Every row belongs to one group in each of 4 separate groupings. Each group adds its own fixed numbers to the row, and there is some noise. The rows also spread widely along 12 directions, which tell nothing about the answers.
In the rows, zero is written as 128.
Some rows, each with its group in each grouping after it:
[130  93 149  89 159 122 111 144 151 143 144 152 116 124 132 191 152 163
 126 146 132 101 177 145  74 130 163 114  91 111 150 114 139 114 113] : lolo Q257 V Q211
[115 157 136 142 168 118 109  85 107 178 161 136 102 115 139 144 200 152
 111 109 169 146 106 146 142 181 110 159 141 131 120 111 128 162 105] : nuzot Q447 M Q585
[152  84 126 121 131  99  92 101 130 134 120 110 142 106 113 125 131 124
 179 126 115  91 184 110 140 117 139 153 117 119 136 135 134 138 124] : bos Q257 A Q713
[148 148 140 161 185  64  89  63 114 206 175 128 134  98 131 112 223 174
 170  91 130 127 184 141 136 160 133 138 106 135 176 110 135 143  83] : bos Q136 A Q585
[138 114 105  58 139 118 107  97  44  90 183 118 172 120 111 123 146 133
  80 118 181 110 102 134 126  84 154 114 169 104  99 121 135 168 166] : nuzot Q431 M Q726
[160 150 114 116 148  83  90 107 140 171 151 123 213  81 164 133 181 157
 169  96 166 104 171 142 142 131 137 161 102 143 181 149 159 178  91] : lolo Q447 N Q838
[182 116 155 142 169 131 127 113 124 188 155 186 129 118 117 102 119 126
 150  60 116 119 188 122 143 181 104 122 156  97 150 124 140 134  84] : peb Q695 G Q838
[174 153 120  89 135 152 128 169 130 117 177 141 123  86 166 107 116  93
 106 135 169 120  72 106 106 158 149 180 156 103 110 141 154 204 126] : peb Q695 V Q713
[155  98 119 107 118 139 121 119  96 114 144 143 149 130 111 115 102 105
 117 110 145  97 110 110 171 138 106 156 173  91 101 135 130 155 146] : lolo Q136 N Q211
[152 130 148 127 121 104 109  99  90 102 120 141 117 130  98 104 112 127
 138  84 155 140 128 147 194 131 116 134 151 122 109 140 130 162 150] : nuzot Q431 G Q726
[ 78 145 109 168 163 124 108  54 108 170 117 114 155 123 152 165 167 187
 151 126 158 112 123 137 226 160  32 176 173 149 126 112 102  71 126] : peb Q695 V Q311
[164 124 116 113 138 103 137 105  77 126 129 109  96  85 138  98 133 128
 182 136  88  88  68  83 179 137 112 188 165 123 132 139 127 120 154] : nuzot Q431 V Q311
[ 98 138 131 101 164 149 110 102 146 152 214 156 149 158 122 185 191 135
  35 135 198 110 166 122  82 176 174 111 124 138  84 116 122 172 110] : bos Q431 V Q713
[129 151 143 111 134 133 120 140 154  75 164 121 105 107 143 141 112 145
 111 171 156 129 116 124 133 131 155 122 135 114  81 143 117  94 161] : bos Q695 V Q726
[182  91 137  87 161 110 106 157  86 147 136 145 123 112 150 128 131 128
 139  95 108 112 106 125 125 138 136 150 148  94 176 131 123 156 135] : nuzot Q695 V Q726
[116 137 132 123 181  91  74 116 107 164 140 102 131 100 172 168 193 190
 144 134 140 129 107 155 139 113 121 145 114 130 174 106 111 103 130] : bos Q257 V Q726
[155 111 131  71 169 101 141 100  86 133 179 163 121 150 124 153 185 145
 100 118 133  94 127 112 111 150 159 136 129 136 139 121 138 164 117] : peb Q431 N Q311
[170 108 134  66 133 124 160 123  74  90 155 154  50 120  95 116 143 104
 109 134 124 114  77 100 100 138 158 157 149 106 103 116 159 190 140] : peb Q431 G Q585
[146  95 111 106 113 126 108 133  93 108  78 113 135 102 124 123  95 119
 164 108 145 106  95 129 170 104 100 180 164 108 125 137 146 163 142] : bos Q431 G Q311
[130 153 131 175 124 115 113  58 120 156 137 122 107 113 105  97 153 120
 164 114 148 124 133 110 204 189  90 191 145 136  86 132 132 169 125] : nuzot Q257 V Q585
[142  95  87  69 136 145  91  94  95 133 196  93 172 108 108 131 172  88
  85 162 128  68 142  55  74 136 176 141 156  99  86 114 117 166 150] : peb Q695 A Q585
[144  98 145 101 179 131 120 135  74 124 159 136  75 111 135 130 119 140
 105 123 112 130  84 132 135 122 125 107 187  72 127 110  98  73 156] : bos Q695 M Q713
[162 126 185 159 170 118 107 160 172 162 128 173  47 134 150 137 133 123
 134 100 121 154 141 148 136 190 144 142 108 118 148 132 108 138  98] : bos Q257 A Q713
[154 120 164 158 152  82 117  91 147 145 138 151  95 120 107 119 139 144
 174 100 113 117 205 136 156 158 142 125 109 134 140 140 136 119 101] : bos Q431 A Q713
[144  90 188 163 147  84  87 126 120 159  87 144  40 116 102 145 128 137
 165  78 128 176 155 184 115 145 122 117 109  85 162  99 144 122  98] : peb Q447 M Q211
[130 112 139 111 136 112  96 110 115 117 145 106  93 108 108 141 145 128
 126 162 135 123 133 108  91 125 160 121 131  90 102 101 124 109 143] : peb Q257 N Q311
[188 131 166 105 174  47 127 126 130 125 156 157 133 108 162 116 142 180
 193  79 108 121 172 159 183 125 154 119  89 162 204 183 134 126 111] : bos Q447 M Q713
[143  51 141  88 119 105 128 126 141  75  70 176 206 160 136 200  88 166
 189  93 131  61 206 154 208 103 105 137 103 170 154 189 130 119 118] : peb Q431 M Q726
[170 124 130 109 168 132 110 125 123 149 162 130 133 116 164 127 147 116
 138 121  78  80 110  63 192 179 120 160 158 140 142 159  66 102 146] : peb Q695 G Q838
[148 124 131 103 166 158 160 124  99 129 180 164 110 123 145 126 110 142
 109 144 109  91  81  92 169 153 100 146 178 104 104 127 109  79 149] : peb Q257 V Q211
[163 149 123 100 162  80  95 120 123 146 171 105 137 105 169 120 185 134
 148 126 123 103 112  98 152 160 159 178 116 161 162 154 113 176 133] : bos Q695 V Q311
[150 109 155 110 125 136 106 139 157  81 158 147 161 127 120 152  89 126
 114 133 131 101 179 110 147 131 172  82 129 111  91 160  96  84 149] : peb Q431 N Q726
[135  90 118  86 178 115 134 107  92 159 141 180 183 157 141 169 164 176
 119  80 166  89 161 162 139 123 107 144 139 148 170 125 155 162  90] : bos Q431 A Q311
[150 141 117 105 163 149 126 122  98 164 163 137 108  80 137 115 144 139
 116 123 148 120 112 124  97 145 117 143 174  79 129  94 153 140 115] : lolo Q695 G Q713
[140 101 151 112 149  62  98 123 113 128 104 125 113 106 129 159 157 175
 181 112 129 119 159 168 117 101 152 138  85 128 187 127 148 131 120] : nuzot Q431 V Q211

New rows, each followed by its group in each grouping:
[171 100  95  28 139 125 152 147 133  70 168 128 182  97 162 148 134 150
 153 179 112  39 143  83 103  99 182 170 111 146 135 177 150 148 138] : bos Q695 A Q585
[111 111 132 106 145 144  94 144  92 113 113 170 164 186 164 177 137 130
  71  77 212 139  57 178 221 152  74 167 168 147 123 150  89 197 146] : nuzot Q136 M Q726
[155 104 145 123 120 112 109 111 172 100 133 129 160 103 129 146 101 130
 188 134  96  73 220  95 165 141 159 114 105 143 113 180 109  84 124] : peb Q431 M Q713
[160  97 155 128 174 134 102 134 134 187 164 167 120 130 127 135 137 120
 119  85 118 121 170 117 104 180 145  99 145  88 133 119 108 124  93] : bos Q136 M Q311
[168 136 144  99 145 173 130 174 203 118 190 189 209 126 166 146  86 113
 108 120 154  88 179 101 139 168 161 118 123 135 103 185 116 134 116] : peb Q257 V Q838
[149 113 123 112 137 170 117 133 111 131 143 154 170 129 136 131  94 120
 112 101 133  87 121  97 194 154 104 140 182 111  98 155  94 120 145] : nuzot Q431 G Q726
[193  89 119 108 140 123 133  92  69 150 146 126  69 118 112  81 141  77
 156 131  58  71  81  40 162 178 116 203 171 105 110 125 115 159 149] : nuzot Q257 A Q726
[171 110 140 132 122  86  93 140 108 113  95 110 158  85 154 106  87 134
 194  92 108 116 111 128 227 114 102 163 153 118 167 179 102 106 157] : nuzot Q447 N Q713
[201 146 165 112 174  86 159 138  94 122 152 196 117 131 179  93 116 154
 162  54 118 121  91 159 248 152 100 159 141 159 187 181 128 156 116] : peb Q431 M Q211
[194  97 134 106 163 121 167 119  62 153 147 185 123 131 136  94 103 131
 145  70  93  95  78 109 211 156  68 177 189 104 164 143 134 133 124] : peb Q447 N Q211
[183 112 147 112 163 139 135 131 110 195 158 198 119 141 129 114 140 101
 109  54 141 123 135 116 132 204 110 160 152 113 150 130 148 213  82] : peb Q447 G Q713
[143  81 130 122 158 137 100 132 119 179 123 135 128 115 144 168 142 127
 143 117  93  77 128  96 133 162 114 160 139 111 154 122 105 109 116] : peb Q431 V Q211
[138 134 150 127 138  89 124 130 155 120 113 141  74 131 150 163 162 140
 163 126 134 111 114 139 164 169 139 198  81 175 148 156 143 180 112] : bos Q431 V Q211
[148 109 151  74 158 144 178 128 103  81 164 198  62 185 128 158 139 119
  75 127 137 110  77 117 173 189 120 163 157 150  91 153 111 169 139] : peb Q695 M Q585
[153 115 126  77 126 143 145 142 114  81 123 155 115 126 144 152 116 129
 125 141 144  93  90 112 144 136 123 168 136 134 110 147 144 164 135] : peb Q431 G Q726
[144 117 112 112 118 128  98 130 160 129 131 115 182  91 144 150 136 114
 162 136 138  72 158  92 129 144 153 173 111 140 117 162 134 160 121] : nuzot Q431 V Q838
[197  78 136  92 143  67  75 159 112 164  95 123 156  73 137 122 146 140
 207  65 112 120 167 151  98  98 161 152  92 108 228 140 165 194  96] : bos Q447 G Q585
[149 136 131 150 142 129  82  98 120 183 142 100  81  96 131 111 167  90
 142 126 114 121 110  77 142 193 120 183 142 114 114 109 109 170 119] : peb Q257 G Q713
[124 113 165 134 160 130  99 148 138 141 130 145 110 110 135 165 114 155
 115 126 134 148 141 145 115 137 134  87 145  80 132 113 100  46 130] : peb Q447 N Q311
[179  85  94  43 128 152 118 140  75 104 166 120 171  84 126 112 115  89
 116 132 117  63  99  78 114 103 167 138 175  83 103 138 131 159 158] : lolo Q431 M Q585
[119 103 153 104 127 110 106 139 128  74 117 102  59 101 108 168 122 140
 131 187 108 117 122 113  89 109 182 104 124  92  93 118 102  55 168] : nuzot Q431 N Q311
[164 113 120  49 151 112 135 115 129 125 178 161 149 134 132 154 184 141
 117 141 152  79 173 119  71 134 180 147  89 142 133 127 173 206 107] : lolo Q257 A Q726
[130  66 153  83 123 155  75 206 120  62  85 123  83 112 144 198  81 108
  96 151 145 138  67 149  87  88 167 101 142  69 109 119  96  99 169] : peb Q431 M Q726
[159  81 112  83 112 109 136 108 109  76 107 112 114 115 127 147 125 126
 179 168  91  59 116  74 154 131 120 196 133 130 115 148 136 133 148] : peb Q695 N Q726
[190  94 129  45 188 120 151 141  63 137 187 182 134 138 144 122 142 132
 101  84 119  91  95 118 127 132 152 126 166 116 157 137 136 167 122] : bos Q431 M Q311
[141 116 140  79 135 131 162 156 122  70 121 153  83 112 150 169 111 162
 141 172 121  97  79 124 135 119 135 153 131 127 118 143 137  97 150] : nuzot Q431 V Q726
[149 120 142 101 156  76 111 131 110 125 101 106  77  89 150 144 158 175
 192 142  94 114 125 128 128 122 138 160 110 130 178 130 121 104 137] : nuzot Q695 G Q311
[152  88 171 110 150 108 111 148 160 103 143 143 117 114 114 154 103 149
 149 133 109 113 190 132 103 108 178  84 107  92 131 137 115  67 130] : bos Q257 N Q838
[131 155 147 105 131 130 140  88 157  94 192 148  94 137  91 137 156 122
  91 153 154 107 175 103 117 167 182 109 116 142  52 135 132 141 137] : lolo Q431 G Q838
[192 136 123  88 147 100 130 111  99 104 185 113 152  91 153  91 127 125
 158 143  68  66 107  49 190 140 161 144 153 137 128 173  90  94 167] : peb Q431 N Q311
[161 109 143 119 173 123 107 126 131 190 168 150 151 105 141 148 149 150
 135 109 104  96 170 111 108 161 138 120 124 100 165 126 119  97  95] : peb Q447 N Q211
[118 115 140 107 201 107 100 124  89 177 160 133 100 134 170 183 204 163
  98 116 116 113  81 129 146 152 127 144 143 138 176 112  80 104 135] : bos Q431 V Q713
[182  65 152  90 144 119  86 142  60 125 142 132  82 117  89 112 115  86
  96  98  98 127 104 113 107 117 170  82 178  39 127  94 101 114 171] : lolo Q431 N Q726
[120  81 129 129  97 151 107 133 182  90  79 124 125 167 134 181  98  88
 140 148 123  71 133  76 213 195 107 210 136 161  73 184  81 150 147] : bos Q695 N Q311
[144 104 115  99 112 124  95 125 130  93 137  87 138  74 133 135 115 111
 163 166 110  80 143  84 122 115 172 143 132 112  99 157 112 112 152] : nuzot Q431 M Q713
[148  86 107  94 146 139 130 106 113 144 156 117 137 112 123 128 126 119
 148 147  86  60 138  58 137 152 125 160 168 108 110 136 116 101 143] : bos Q695 V Q311
[147  44 115  93 110 149 141 112 127 111 127 142 161 130  88 147  77 105
 145 130 110  57 177  77 136 130 118 147 162  92  89 147 139 113 133] : bos Q447 N Q713
[148 129  98  70 153 146 122 114  84 143 191 101 128  73 134 118 164 129
 111 168 109  84  85  60  91 131 157 149 163  93 104 119 116 122 155] : nuzot Q447 G Q585
[165 119 134 115 110 122 111 127 104  71 128 123 133 106 126 100  89  94
 145 112 137 116  92 115 211 125 130 150 161 125  94 167 109 149 167] : peb Q431 M Q585
[158 157 135  94 146  99 121 119 115  88 174 148 164 135 157 120 150 142
 121 109 161 117 100 130 204 133 133 151 134 169 137 170 111 163 150] : peb Q136 G Q838
[119 100 112 101 148 144  98 117 110 122 128 143 241 155 149 165 119 146
 114  86 169  87 148 133 228 125  75 145 172 153 135 162  86 125 146] : peb Q695 G Q838
[175  51 132  93 132 113  58 185  94 146  82  92  87  66 135 144 120 104
 172 128  86 116 103 116  44 103 161 148 132  42 178  96 129 139 141] : nuzot Q695 V Q726
[149  94 165 121 155 135 106 169  99 140 119 164  77 118 124 130  98 121
 113  95 150 158  94 164 116 131 120 121 161  64 142 106 128 134 137] : nuzot Q257 V Q713
[134  98 105 134 123 132 110  95  61 152 117 101 101  83 101 105 123 113
 155 128 135 113  76 112 126 122  80 180 187  56 109  85 150 137 140] : nuzot Q136 V Q211
[165 155  99  63 145 167 164 133 108 102 221 138 138  89 144 108 127 117
  85 178 140  71  76  56  91 147 173 148 176  99  66 137 136 137 144] : nuzot Q431 N Q311
[146 103 138 119 130 117 132  74 128 109 166 145 131 145  84 123 132 105
 128 128 109  76 191  82 156 157 153 124 141 134  77 149 111 115 146] : nuzot Q431 A Q838
[160 187 150 122 170 109 135 126 147 134 191 156 113 113 182 123 162 153
 122 121 147 132 104 129 173 181 140 148 117 159 127 165 125 146 115] : bos Q447 M Q726
[185  57 162  96 127  86  81 146 133 112 129 115 101 119  98 122 110  82
 163 114  71 100 166  88 118 126 195 118 106 101 141 146 102 134 159] : bos Q257 V Q838
[178 110 125 128 133 102  71 115  96 140 152  89 147  70 134  89 130  91
 169 111 101 113 115  90 145 123 143 131 158  87 137 134 103 123 144] : peb Q136 M Q838
[148  75 115 114 136 149 163  95  90 137 120 159  93 121  99 119 108 121
 155 130 116  81 126 100 136 144  80 181 175  90 103 110 158 133 118] : nuzot Q257 A Q713
[176 138 108 101 135 124  89 134  97 161 167 102 131  58 144 106 166 108
 131 133 143 103  96  93  56 139 177 168 133  78 131 111 162 207 108] : nuzot Q431 N Q726
[160 120 141  72 154 155 158 175 130 116 131 193 101 136 164 154 119 139
 112 116 157 112  86 140 147 152 113 174 142 130 140 143 153 185 116] : lolo Q257 G Q713
[129 146 121  99 145 108 126 127 121  96 127 128 120 120 177 165 171 163
 137 158 148  97  80 129 167 132 132 187 118 170 133 151 122 150 140] : nuzot Q431 A Q726
[157  98  94  71 150 147 127 135  94 146 120 108 132  79 168 150 148 150
 172 168  87  52  78  69 118 123 108 204 146 112 145 125 131 125 129] : nuzot Q257 G Q726
[152 118 104 117 147 121 100  88 114 200 167 112 174  85 135 124 164 134
 159 116 108  73 160  83 132 157 121 161 139 113 147 125 137 131 113] : lolo Q447 V Q211
[151  98 154 133 204  93 121 118  92 225 131 182 115 115 153 158 174 189
 156  62 125 137 144 176 121 153  80 135 134 107 228  92 151 116  67] : peb Q447 V Q713
[131  99 137 103 144 159 126 138 135 121 155 148 101 142 132 155 119 106
  95 151 110  89 118  77 144 185 133 150 165 115  90 148  82 110 157] : nuzot Q695 V Q713
[153 107 129 168 122 124  94  57 117 174 146 118 117 110  83 101 147  95
 161 116 103  94 167  69 144 190 105 153 154  88  91 108 123 132 111] : peb Q136 N Q726
[126 154 156 117 174  91  78 155 113 124 166 123  98 118 170 155 181 161
  87 123 182 172  70 178 125 124 162 125 120 118 158 119 102 147 139] : bos Q136 N Q713
[119 153 144 129 140 122 109 117 139 114 144 151 157 146 148 152 134 140
 104 110 188 129 127 146 195 158 122 137 136 160 109 151 111 144 136] : peb Q431 V Q311
[149 121 126 141 172 114 101 109  92 165 151 106 133  81 151 120 135 156
 160 120  81  90 110 102 181 128 109 137 169  94 152 127  89  45 140] : bos Q431 N Q211
[136 132 108 115 156 123 160  64 127 145 176 128 134 106 133 131 156 158
 168 162  89  49 154  59 166 167 119 165 145 153 100 143 129  82 120] : bos Q431 V Q311
[145 140 131 111 149 128 128 120 116 132 165 147 148 109 143 120 121 143
 125 111 156 117 120 133 160 142 119 146 150 119 118 149 134 139 126] : nuzot Q447 M Q211
[142 124 121 118 121  97  85 113 122 100 125 108 165  99 139 135 140 130
 151 125 164 110 149 140 150 106 144 153 119 140 134 145 139 163 133] : peb Q431 A Q713
[127  73 120  66 184 141 146 123 102 157 160 165 123 154 133 189 163 160
 102 131 122  75 134 109  92 152 124 143 149 120 144 109 130 121 114] : bos Q695 V Q311
[129 112 117  91 106 147 133 127 173  78 146 137 181 124 137 161  99 126
 137 164 157  70 175  97 143 142 139 158 126 148  84 173 135 141 138] : peb Q695 V Q713
[168 115 144 107 174 108  96 131 124 152 186 142 173 118 149 123 139 143
 126 102 109 103 162 110 161 139 157 108 135 118 157 153  89 109 133] : bos Q257 N Q713
[180 106 143 133 124 107  61 162 137 138 129  91 138  67 139 100  91  98
 164 110 101 124 129 106 138 123 163 133 136  73 145 151 105 112 145] : bos Q447 N Q211
[170 115 109  71 150 169 168 113 120 149 197 195 208 128 141 119 112 126
 105  94 154  66 162 102 156 164 109 140 175 122 107 162 155 161 104] : lolo Q447 M Q713
[119 124 106 107 133 134 104  77 103 113 175 113 209 119 113 135 130 138
 109 135 151  83 159  95 165 120 131 110 169 123  84 137 102  92 156] : peb Q431 N Q311
[128 113 155  95 149  85 107 118  99  99 146 128  81 159 122 151 162 137
 103 132 129 132 112 130 155 147 157 130 130 142 125 137  89 130 173] : nuzot Q695 V Q311
[137 102 117  88 170 130  83 125 113 161 187 119 170 116 138 154 175 133
  96 127 129  94 149  98  99 146 169 124 140 111 137 125  98 136 137] : bos Q695 V Q585
[162  88 122 104 131  99 121  90  78  96 126 114 155  94 114 106 106 143
 185 112 105  92 150 121 189  96 106 135 162 110 133 144 128 101 151] : peb Q695 M Q585
[123  85  81  75 152 129  87  74  60 158 145  93 173 119 134 161 195 138
 116 149 133  66 108  95 125 110 114 170 158 115 132  91 121 147 148] : lolo Q257 A Q726
[154 118 140 103 145 124 177 114  77 104 114 167  42 114 111 119 112 150
 150 124 127 122  78 132 144 129  92 157 168 106 116 107 168 123 124] : peb Q431 G Q311
[124  96 145 152 177 149  96 143 153 183 123 178 156 178 178 183 143 136
 110  81 128  99 125 130 218 200  76 170 149 153 154 155  61 121 105] : bos Q136 A Q211
[178  88 130 144 140 115  84 120 131 174 132  94 121  52 127 113 123 124
 206 140  56  85 162  71  95 136 142 131 136  57 143 114 119  67 112] : bos Q136 N Q726
[145 126 120  88 179  98  69 134  82 150 148  88 120  96 196 160 202 139
 127 134  98  98  59 104 167 136 149 157 139 142 179 135  64 116 161] : lolo Q431 M Q713
[167 113 131 108 164 147 112 126  87 174 158 152 128  99 115 106 127 133
 125  96 133 122 136 123 101 137 124 121 163  64 130  97 142 139 113] : nuzot Q257 G Q726
[155 151 139 102 146  92 121 119  96 102 151 122 117  97 136 107 140 158
 146 123 130 135  98 131 183 119 136 140 141 132 138 153 115 120 164] : nuzot Q447 G Q585
[152 120 142 122 141 182 121 135 122 139 163 158  96 132 118 113 101  83
  81 117 138 121 104  87 151 185 115 143 185  88  72 123 101 147 140] : peb Q257 G Q713
[158 114 130  92 142 107 112 124 119 124 156 143 174 120 128 129 128 136
 136 108 140  95 163 120 135 128 159 125 132 131 133 153 130 147 135] : nuzot Q431 V Q311
[124  96 122 110 130 145 124 130 143 109 110 146 166 145 152 174 113 123
 132 124 146  81 118 111 199 157  86 184 152 152 116 164 106 136 140] : peb Q695 V Q838
[133 111  97  68 117 109  81 137 114  78 133  74 167  98 159 168 162 118
 126 173 154  88  85 102 121  98 160 186 122 139 129 147 119 172 161] : peb Q695 N Q838
[148  85 131  94 120 132 143 125 121  87 107 139  79 123 121 150 105 123
 145 166 101  89 103 100 152 131 119 158 149 110  99 134 127  95 161] : lolo Q447 A Q726
[137 104 150 110 140 119 112 119 158 133 149 145 130 134 118 161 138 123
 122 126 124 106 171 111 131 160 152 117 120 129 115 139 114 108 138] : lolo Q447 V Q838
[199 128 112  72 157  64 145  97  60 121 169 137 159  96 156  95 166 153
 176 105 108  77 106 108 177 114 134 180 134 151 189 160 158 180 123] : peb Q431 N Q713
[139  94 147 106 114 125 121 143 136  97  95 128  44 132 125 174 147  95
 126 160 117 113  71  97 128 173 141 197 114 126 103 137 122 171 140] : peb Q447 N Q585
